There are 4 nested groupings, the coarsest first. Each group lies inside one group of the grouping before and may be the whole of it. The rows also spread widely along 16 directions, which tell nothing about the answers.
In the rows, zero is written as 128.
Known rows, each followed by its group in each grouping:
[135 150 106 139  67 117  70 115 101  62  67 103 143 241 134 111 104  88
 168 137 155 131  97 110  62 166 128] | zumu z669 z922 z711
[153 100 129 148 113 136 142 123 153 142 123 113 127 132 126 115 156 158
 112 113 129 100  90 129 132 190 157] | zof z739 z662 z681
[ 95  99 167 130 144  98 113 141 170 149 120  90 146 153 144 106  96  99
  56 137 177 131 132 167 102 188 105] | zumu z811 z390 z39
[119 146 117 127 115 115 144 112 109 107 121  97  81 102 176 147 136 118
 107 129 107 113 140 116  80 124 152] | zumu z811 z390 z725
[111 146 169  81  66  99 126 105 147 152 124 160 117  52 126 129 128 143
 112 131 179  94 125  79 142 161 128] | zof z59 z91 z533
[105 143 139 120 126 108 162 149 119 100 131 181 185  78 156 126  59 164
 154 142  53 153  83  90 159  73 100] | zof z739 z840 z742
[128 159  63 160  95  88 187 122 119 142 142  97 112  71 157 135 157 136
 159 121  71 158  92  67 141 139 153] | zof z739 z840 z476
[136  81 124 141 138 138 118 132 119 141 155 132 110 114 103 110 101 128
 146 140 114 161  68 131 135 153  86] | zumu z789 z238 z327
[132  95  95 131 144 119 151 122  99 167 124 147  90  86 130 144 141 125
 191 117 113 138 150 101 136 138 144] | zumu z669 z194 z470
[163 116 135 180 108 117 151  67 115 136 140 113 137 174 120  92 114 141
 115 171  67 100 108 137 120 104 166] | zumu z669 z194 z50
[136 180 106 125 125 153 120 103 181 141 100  89 116 159  90 128 124 132
 110  70 179 159 148 122  88 140  69] | zumu z669 z936 z781
[141 148  95 142 121 112 140 165 132  94 147  89 193 192 123 110 188 139
 114 109 133 146 110 184 155 121 122] | zumu z789 z656 z912
[138 131 109 159 159 116 125  85 111  81 102 122 137 166 134 131 105 134
 142 121  81 106 168 123 118  82 122] | zof z753 z705 z633
[122 181 112 112 118 137 132 103 138 165 136 148 126 105 107  93 106  93
 147 143 104 181  98  77 143 104 111] | zof z59 z91 z510
[159 123 183 135 176 223 144 144 147 133 148 171 149 195 127 125 128 139
  72 153 124 112 121 197 111 118 174] | zumu z789 z656 z169
[106 138 117 180 165 123 146 125 120 133 132 143 147 156 153 137 144  75
 150 150  88 157 168  87 186 158 148] | zof z753 z705 z507
[159 154 122 174  81 124 123 131  99  73 125 110 150 212 146 138 167 149
 132 137 122  87  74 119 141 131 122] | zof z739 z662 z100
[133 123 158 122 115 145 109 104 135  70 110 134 122  99 143 110 150 138
 103 120  88 104 115 103 153 163 119] | zof z753 z191 z149
[146  62 194 121 132 174 107 124 172 122  90 114 125  90 140  90  89 142
  93 124 104 110  88 141  91 157  82] | zumu z789 z238 z441
[102 128 135 134 108 123 139 154 138 120 144 111 160  92 154 123 163  98
 129 130 106 161 132 115 160 143 106] | zumu z811 z528 z538
[149 160 142 153 114 175 134 128 141 107 135 116 122 168 129 135 123 149
 106 127 122 138  80 130 104 131  94] | zumu z669 z936 z249
[137 170 185 189 139 183 138  86 137 118 143 157 118 201 124 175 109 136
  94 150 132 103 166 106 149 117  93] | zumu z669 z936 z781
[129 138 136 143  54 114 148 160 100 170 122 166 155 133 148 148  95 118
 211 168 145 143  56  57 122 119 111] | zumu z811 z528 z538
[136  89  87 158 143  81 156 121  96 152 139 120 148 146 128 125  98 130
 172 144 102 137 129 154 107  93 155] | zumu z669 z922 z711
[136 142 146 125  99 190 137 146 180 137 139 111 123  62 128 144 221 136
 112  89 141 139 125 100 159 178  92] | zof z753 z705 z507
[144  86 178 170 115 156 111 112 123 116 130 153 147 145 123 123 122 133
 154 154  96 111 116 109 171 136  85] | zumu z669 z936 z249
[138 116  71 110 104  95 152 119 131 152 120 125 158 111 107 117  94 155
 176 107 134 136 111 137  69 101 164] | zof z739 z840 z476
[ 83  88 129 119 166  87  98 176 112  66 152 129 145 127 141 156 138 124
 110 110 169 128 141 174 164 181  93] | zof z59 z91 z533
[138 127 127 125 100 153 110 163 137 117 102  91 165 138 155 122 145  94
 155 127 140 127 106 146  66  91  98] | zof z59 z91 z510
[129 155 153 130 106 140 136 122 128 158 125 151 108 123 132 157 112 131
 136 136 164 123 123  83 128 123  88] | zumu z789 z238 z327
[138 133 131  90  69 146 115 114 122 150 120 126 128  83 128 105 145  96
 162 142 136 132 124 109  88  89 129] | zumu z789 z238 z441
[128  95  97 147 147 130 149 115 127 158 141 118 132 139 114 138 102 113
 153 130 128 148 163 160  69 121 168] | zumu z669 z922 z711
[128 128 156 110  87 139 105 111 160 153 105 129 195 130 106  90 130  99
 151 129 138 132 163 122 131  78  90] | zumu z811 z528 z538
[114 149 130  85 109 131 137  97 139 101 140 179 147  89 106 127 136 154
 119 111 126 120 164 116 144 148 184] | zof z753 z705 z633
[134 131 138 158  99 175 118 136 138 112 144 107 154 126 128 135 157 116
 140 132 107 138 106 114 138 101  67] | zof z739 z662 z100
[132 165 142 113  64 143 107 155  93  83 167 158 129 151 121 142 178 136
 132 146 161 135  62 113 172 152 102] | zumu z789 z656 z912
[132 148 103  71 106  79 126 140 129 127 114 102 129  98 126 116 155 158
 112  84 174 125 118 151 114 115 104] | zumu z669 z922 z711
[ 92 197 151 162 121  59 161 111 138 139 112  88  99 112 183 182 159 118
  77 118 165 105 203  57 188 132  62] | zumu z789 z656 z912
[ 78 158 131  81 103  55 111 128  94 115 194 119 124  92 131 135 163 107
  73 145 174 129 155 158 166  97 102] | zumu z811 z390 z725
[125  92 120 181 167 150 158 133 149 183 198  86  91 122 125 168 162 104
  86 138 161 129 149 179  99 171 152] | zof z59 z91 z510
[104 157 153  88 146 143 102  66  99 108 198 181  76 111  97 149 147 114
  61 153 157 102 194 146 150 118 167] | zof z753 z705 z633
[148 117 152 132 159 147 146 145 173 130 104 122 168 174 121 136  88 185
  91  90 163 107 128 187  81 116 101] | zumu z669 z936 z781
[138  74 151 131 132 119 114 131 103 152 138 116 122 137 150 131 146 105
 126 157 145  87 145 173 104  96 132] | zumu z811 z390 z39

New rows. What belongs after each?
[121 132  86 130 125  70 136 148 106 134 114 123 153 159 128 147 118 135
 179 104 162 136 137 124 130 105 100] | zumu z811 z528 z538
[ 79 116 129 130 155  97  85 123  74  81 162 131 111 148 148 142 137  62
 118 159 126 138 180 147 159 120 107] | zumu z811 z390 z725
[105 101 143 157 119 111 117 124 166 111 149  66 169  92 127 144 172 126
  98 102 141 115 190 153 156 111  46] | zof z739 z840 z476
[165  94 114 129 100 125 139 109 104 140 152 107 101 104 133 156 159 161
 135 131 140  63 126 164  67  78 156] | zof z739 z840 z742
[126 124 137 146 120 160  98 150  83  79 172 160 140 176 129 142 156 110
 140 159 121 130  85 133 170 137 115] | zof z739 z662 z100
[148 109 164 132 136 125 128  97 125 114  96 140 118 100 152 126 183 147
 125 112  92  76 181 106 195 125 118] | zumu z669 z922 z711
[112 172 155 147 121 155 136 135 134  55 147 130 152 179 157 148 174 125
  69 129 123 122 154 148 150 176 158] | zumu z669 z936 z781
[109 142 105 139 160 130 133 107 164 142 114 124 133 136 111 134  93 120
 128  98 137 157 164 112 123 143 104] | zof z739 z840 z476
[160 138 123 123 146 122 149 112 161 161 111 112 112 154 115 126  99 181
  78 101 172  94  99 156  69 130 134] | zof z753 z705 z633
[142 146 117 114  92  89 127  83 147 110 132  51 118 100 126  92 182 143
  66  99 118 102 139 151 120 107 109] | zumu z811 z528 z538
[145 195  98 122 125 122 135 103  99 132 135 180 130 218  94 116 123 128
 145 141 143 145 113 108 162 123 168] | zumu z789 z656 z912
[115 119 149 126  84 167 142  69 164 146 149 133 119  32 122 107 126 106
 118 149  74 139 146  83 114 146 164] | zof z739 z840 z476
[104 106 112 109 152  79 156 130  83  99 145 144 113  77 171 131 113 133
 126 138  74 127 134 135 131 122 178] | zumu z811 z528 z538
[101 157 115 164 144 112 125  93 144 146 171 141 131 174  63 155  84 126
 129 116 168 174 161 107 173 135  51] | zumu z811 z528 z538
[121 134 117 169 165 110 151 119 116 102  96 136 129 166 177 114  96 103
 133 151  63 131 117  99 133 169 186] | zof z59 z91 z533
[110 130 104  89  83 161 111 124 112  81 158 107  79  62 132 151 177 102
 134 110 132 150 137 129  74 161 151] | zumu z811 z528 z538
[144 106 108 132 125 145 133 162  58 129 128 163  99 140 159 151  94 111
 205 168 109 144  60 109  84  98 138] | zumu z789 z656 z912
[142  92 118 127  83  88 103 144 111  97  89  69 113  99 163 117 184 127
 150 103 135 107  97 117 122 167  86] | zumu z669 z936 z781
[131 176  77  92 141 123 149 162 140 149 162 101 149 135 121 120 159 134
  97 104 157 161 105 185  98  79 133] | zof z739 z840 z742
[167  99  92 139 196 130 144 149 148 160  81 119 151 191 119 124 168 146
 155  70 152 115 177 171 144 130 138] | zumu z789 z656 z912
[137 106 106 164 109  69 149 112  60 142 151 132 114 114 152 142 168 115
 183 161  96 109 134  98 178 106 144] | zumu z669 z936 z781
[110 151 106 123  46 183 115 111 150  83 178 130 153  89  78 136 166 108
 167 121 127 174 131 108 113 162 138] | zof z59 z91 z533
[127  92 143 170 168 166 139 138 125 119 153 132 113 131 145 146 130 121
 124 140  80 139 124 139 145 141 111] | zumu z811 z390 z725
[130 147 109 127 141 111 133 176 112 162 135 140 119 157 144 134 206 104
 142 115 167 149 110 113 207 178 123] | zumu z811 z528 z538
[ 89 119 161 136 101 101 103 117 112  88 138  82 147 116 177 135 163  63
  97 158 124 105 201 141 121 103 113] | zumu z811 z528 z538
[134 104 115 106 132  89  98 189  87  75 122 115 144 163 167 149 196 146
 122 104 182  79 112 184 146 138 118] | zof z739 z840 z476
[124 173  89  66 127  95 102 133 115  81  84 122 122 133 145  89 138 120
 117  95 135 140  95 120 112 149 143] | zof z753 z191 z149
[114 142 134 137 129 133 144  98 131  89 129 120 116  98 146 126 101 136
 110 126  72 144 135 108 115 129 122] | zumu z669 z936 z249
[125 120 111 121 104 116 112  99 110 111 125 142 130 113 112 112 139 116
 176 122 109 142 146 101 152 138 129] | zumu z669 z936 z249
[140 129  81  88 131 162 134 161 107  77 171 136 126  81 115 135 172 164
 143  92 101 159  79 166 116 108 130] | zof z753 z705 z507
[138  68  93 120 177  65 126 158  91 127  72 155 121 139 138 163 118 171
 206  68 168  99 156 127 153 151 103] | zumu z669 z936 z781
[132 137 139 110 157 153 132 161 133 109 152 144 115 118 126 142 170 160
  97  94 145 142 107 153 173 155  88] | zumu z669 z936 z781
[119 157 118 116 165 158 102 109 123  88 138 136  87 192 110 145 145 107
  87 111 170 136 169 153 123 181 150] | zumu z789 z656 z912
[131 140 117 126 108 160 118 125 158  98  99 124 147 155 102 145 118 146
 153  78 162 145 145 123  92 160  98] | zumu z669 z936 z781
[143 165 102 118 158 158 136 157 115 101 118  76 114 156 181 128 186  98
  95 116 110 140 137 181  76  84 145] | zumu z669 z922 z711
[146 125 149 136 105 180 134 114 150  96 134 114 138 129 127 107 155 143
  99 125  88 126 109 148 110 150 144] | zumu z669 z194 z50
[153 100  99 134  95 146  99 140 149  99  88  85 170 170 128 114 212 115
 158  87 155 100 155 156 107 170 157] | zof z739 z840 z476
[116 141 105 175 152 154 178 137 181 168 196 109 168 100 108 110 187 115
 101 122  78 196 129 132 212 155 123] | zof z739 z840 z476
[118 100 110 116 128 128 128 107 107 139 137 180 116 101  95 157 123 131
 195 109 147 137 180 106 141 149 145] | zumu z669 z936 z781
[135 132 101  89 138 105 124  83 136 159 109 110  61  82 107 125 133 138
 119  86 160 125 164 119 103 137 120] | zumu z669 z922 z711
[123  82 113 157 169 140 154 139  90 102 155 137 130 135 153 138  84 118
 146 161  63 147 115 160  91 107 167] | zumu z789 z656 z912
[145 115 202 153  89 101  87  56 136 102 115 101 112 186 128  97 116 137
  41 162 153  47 124 140 125 168 115] | zumu z669 z936 z249
[111 143 127 148 126 101 106  87 122 112 144  44 118 163 145  95 150  68
  55 157 120 128 161 172  90 104 113] | zumu z669 z194 z470
[115 124 106 124  98 121 114 141 135  42 127  94 176 139 121 103 105 144
 125 107 102 161  90 154  95 151 103] | zumu z789 z238 z327
[125 156 114  98 133  74 134  87  97 128 150 124  77 116 115 153 115 157
  90 118 174  97 163 143 110  85 122] | zumu z789 z656 z169
[169  98 116 185 144 121 149 166  86 163 107  96 100 163 186 161 170 118
 172 142 123 104  98 124 122 106 103] | zumu z669 z922 z711
[138 147 137 150 126 163 128 114 131 137 155 157 169 146 105 133 158 124
 151 137 108 132 152 119 189  67  91] | zof z739 z840 z476
[135 129 131 121 115 113 110 123 105 123 139 140 116 125 138 117 183 118
 123 138 131 106 115 114 187 143 128] | zof z739 z840 z476
[105 150 137 158 141 147 133 146 187  99 128 131 240 214 106 110  91 118
 111 124 136 162 145 165 129 146 125] | zof z59 z91 z533
[151  92 112 123 128 157 150 105 110 144 137 149 131  96 133 129 158 119
 166 140  94 102 162 146  86  98 220] | zof z753 z191 z149
[113 158 104 137 124  59 168 123 124 142 137 122 137 133 144 131  78 144
 111 141 136 128  97 121 106 130 155] | zof z59 z91 z533
[112 157 166  67 108 108  57  66 125 129 161 151 116 126  72 114 188 100
  70 128 220  86 204 143 189 113  94] | zof z753 z191 z149
[118 175 142 106 115 171 163 154 140  87 125 155 107  99 175 158 129 158
  85 114 116 126  82  99 103 188 179] | zof z739 z662 z100
[139 134 122 140 166 162 157 156 146 154 105 138 147 127 152 145 124 127
 149 112 115 141 129 121 110 102 120] | zof z753 z191 z149
[140 124 104 150 189 136 163 184  67 160 150 166  92 112 162 183 159 131
 196 125 106 156 109 107 188  79  77] | zumu z669 z936 z781
[104 178 124 131 111 147 126  65 188 102  97 115 131 140 104 116 111 113
 103  91 130 156 198  91 109 199 147] | zumu z669 z936 z249
[143 127  94  85 159 112 102 130 136 164  83 127  95 137 100 145 105 142
 161  73 216 113 144 137  83 108  77] | zof z59 z91 z533
[100 145 123 120 123 123 142 159 110 105 159 138 167 136 145 138 124 106
 127 150 129 161 129 148 124 109 138] | zumu z789 z656 z912
[113  95 148 141 153  99 121 159 154 118 110 135 166 155 122 130 102 160
 122  97 153 134 115 137 175 179  59] | zumu z811 z390 z39
[150 177 149 135 142 130 160 132 136 167 133 104  97 161 168 133 151 133
  52 139 146 103 103 143 113 108 133] | zumu z811 z528 z538
[126 133  93 122 140  62 102 112  80  67 123 163 124 180  93 141 139 175
 160  85 151 115 144 121 209 158  96] | zumu z669 z194 z50
[141 135  84 128 134 127 147 141  77  84 132 157 144 128 148 134 126 137
 194 134  64 134 103 124 123  74 162] | zof z59 z91 z533
[119 131 156  57 137 175 127 123 145 152  77 174  86  41 175 108 146  90
 121 126 116 122 149  80  98 175 206] | zof z753 z705 z633
[139 173 129 120 123 105 159 139 120 146 109 167 146 134 148 141 140 154
 141 122 139 107 114  90 162 108 135] | zof z753 z191 z149
[157 132 101 114 107 152 106 107 128  39 102 108 137 157 115 119 127 168
 127  88 112 105 104 157  60 126 139] | zof z753 z191 z149
[129 139 106 148 119  53 143 144  82 150 130  80  85 138 187 153 198 103
 116 137 166 100 131 122 143 145 134] | zumu z669 z936 z781
[ 99 142 113 125 130  89 165 182 118 145 159 143 177  78 137 116 104 132
 156 138  94 205  71 103 189  93  62] | zumu z789 z656 z169
[122 128 117 130 118  79 115 126  78 126 157 127  85 153 137 187 131 129
 129 143 210  78 138 145  98 121 127] | zof z59 z91 z533
[101 115 154 147 182 127 112 160 146 107  97 152 208 217 136  86  33  96
 122 153 109 179 102 146 142 140  88] | zumu z789 z656 z912
[117 139 100 150 182 109 104 129  98  40 112 102  99 207 142 168 125 133
 107  92 147 121 165 155 127 152  92] | zumu z789 z656 z912
[149  84 144 162  94 140 116 130 114 143 119  75 137  96 168  94 178  74
 159 166  72 124 108 113 130  88  85] | zumu z789 z238 z327
[146 129 114  95 159  74 147 108 113 174 114 151 128 130 124  77 122 141
 116 133 119 118 120 136 167 101 161] | zumu z789 z656 z912
[133 154 114  94  97  73 161 169  72 152 107 203 130 143 159 173 133 163
 188 128 188 100 106  91 146 145 184] | zumu z669 z922 z711
[ 89 135 141  81 171 135 121 129 137 112 145 149 124  86 134 137 122 120
  79 110 142 132 177 150 136 126 130] | zof z739 z662 z100
[125 137  78 142 139 131 145 103 108  78 120 111 124 159 141 134 109 117
 148 120  75 144 157 143  67 118 186] | zumu z811 z390 z39
[117 143 134 142 127 197 139  74 167 112 157 157 103 120  74 133  82 136
 112 120 104 175 136 100 114 191 143] | zumu z789 z656 z912
[144 136 127  94  95 132 106  83  58 132 167 168  50  98 113 125 138 109
 145 175 125 118  98 101 128 101 152] | zumu z789 z656 z169
[127 170  80 103  70  78 146 105 103 110 146 121 123 108 117 132 166 147
 143 109 140 134 135 114 128 130 166] | zumu z669 z922 z711
[137 144 143  87 154 112 128 156  97 100 123 160 120 147 164 102 132 151
  87 134 119 117  69 156 150 140 151] | zumu z669 z936 z249
[105 121 121 139 122 150 154 140 121  96 153 119 136  64 161 138 135 113
 145 134  49 166 131 116 122 104 121] | zumu z811 z390 z725
[113 168 126 120 168 141 128 140 114 140 109 170 116 129 143 135 136  95
 161 122 110 175 150  76 195 117  86] | zumu z669 z922 z711
[108  90 128 124 140 122 105 172 127 134 108 155 145 114 124 145 141 114
 191 100 159 164 137 101 185 182  65] | zumu z669 z922 z711
[128 181 140 127 140  77 153 137 106 124 144 119 131 142 161 141 159 152
  74 131 136 108 130 140 178  77  92] | zumu z669 z922 z711
[135 139 145  79  95 148 127 123 137  89 114 126 125  77 146 128 179 148
 105  97 131  98 155 137 111 131 150] | zumu z789 z238 z441
[162 103 202 147  93 191 134 140 135 125  92 195 141 128 151 132 124 160
 162 147 102  92  76  67 166 177 119] | zumu z789 z238 z327
[128 132 147 134 126 157 130 116 147 109 103 163 186 154 129 116 118 121
 143 132 103 123 157 117 131 133 163] | zof z753 z705 z507
[137 158  81  95 149 109 100 107  80 124 135 141  55 162 105 138 140 118
 142 106 169 136 126 124 129 124 118] | zumu z811 z528 z538
[148 135 148 167 112 160 167 151 182 157 143  94 166 133 127 132 161 154
 103 111 124 138 104 139 141 126  81] | zumu z811 z528 z538
[146 155 124 128 133  77 150 134 103 145 188 133 123 133 109 141 126 190
  94 137 155 104  63 157 172  58  66] | zof z59 z91 z533
[166 129 100 149  84 127 115 132  82  77 112 110  99 170 148 137 138 154
 155 129 119  95  35 108  93 144 125] | zof z739 z662 z100
[114 138 128  62  89 108 104 189  76  73 136 153 157 114 156 132 155 131
 148 129 160 134  84 155 123 106 115] | zumu z669 z936 z781
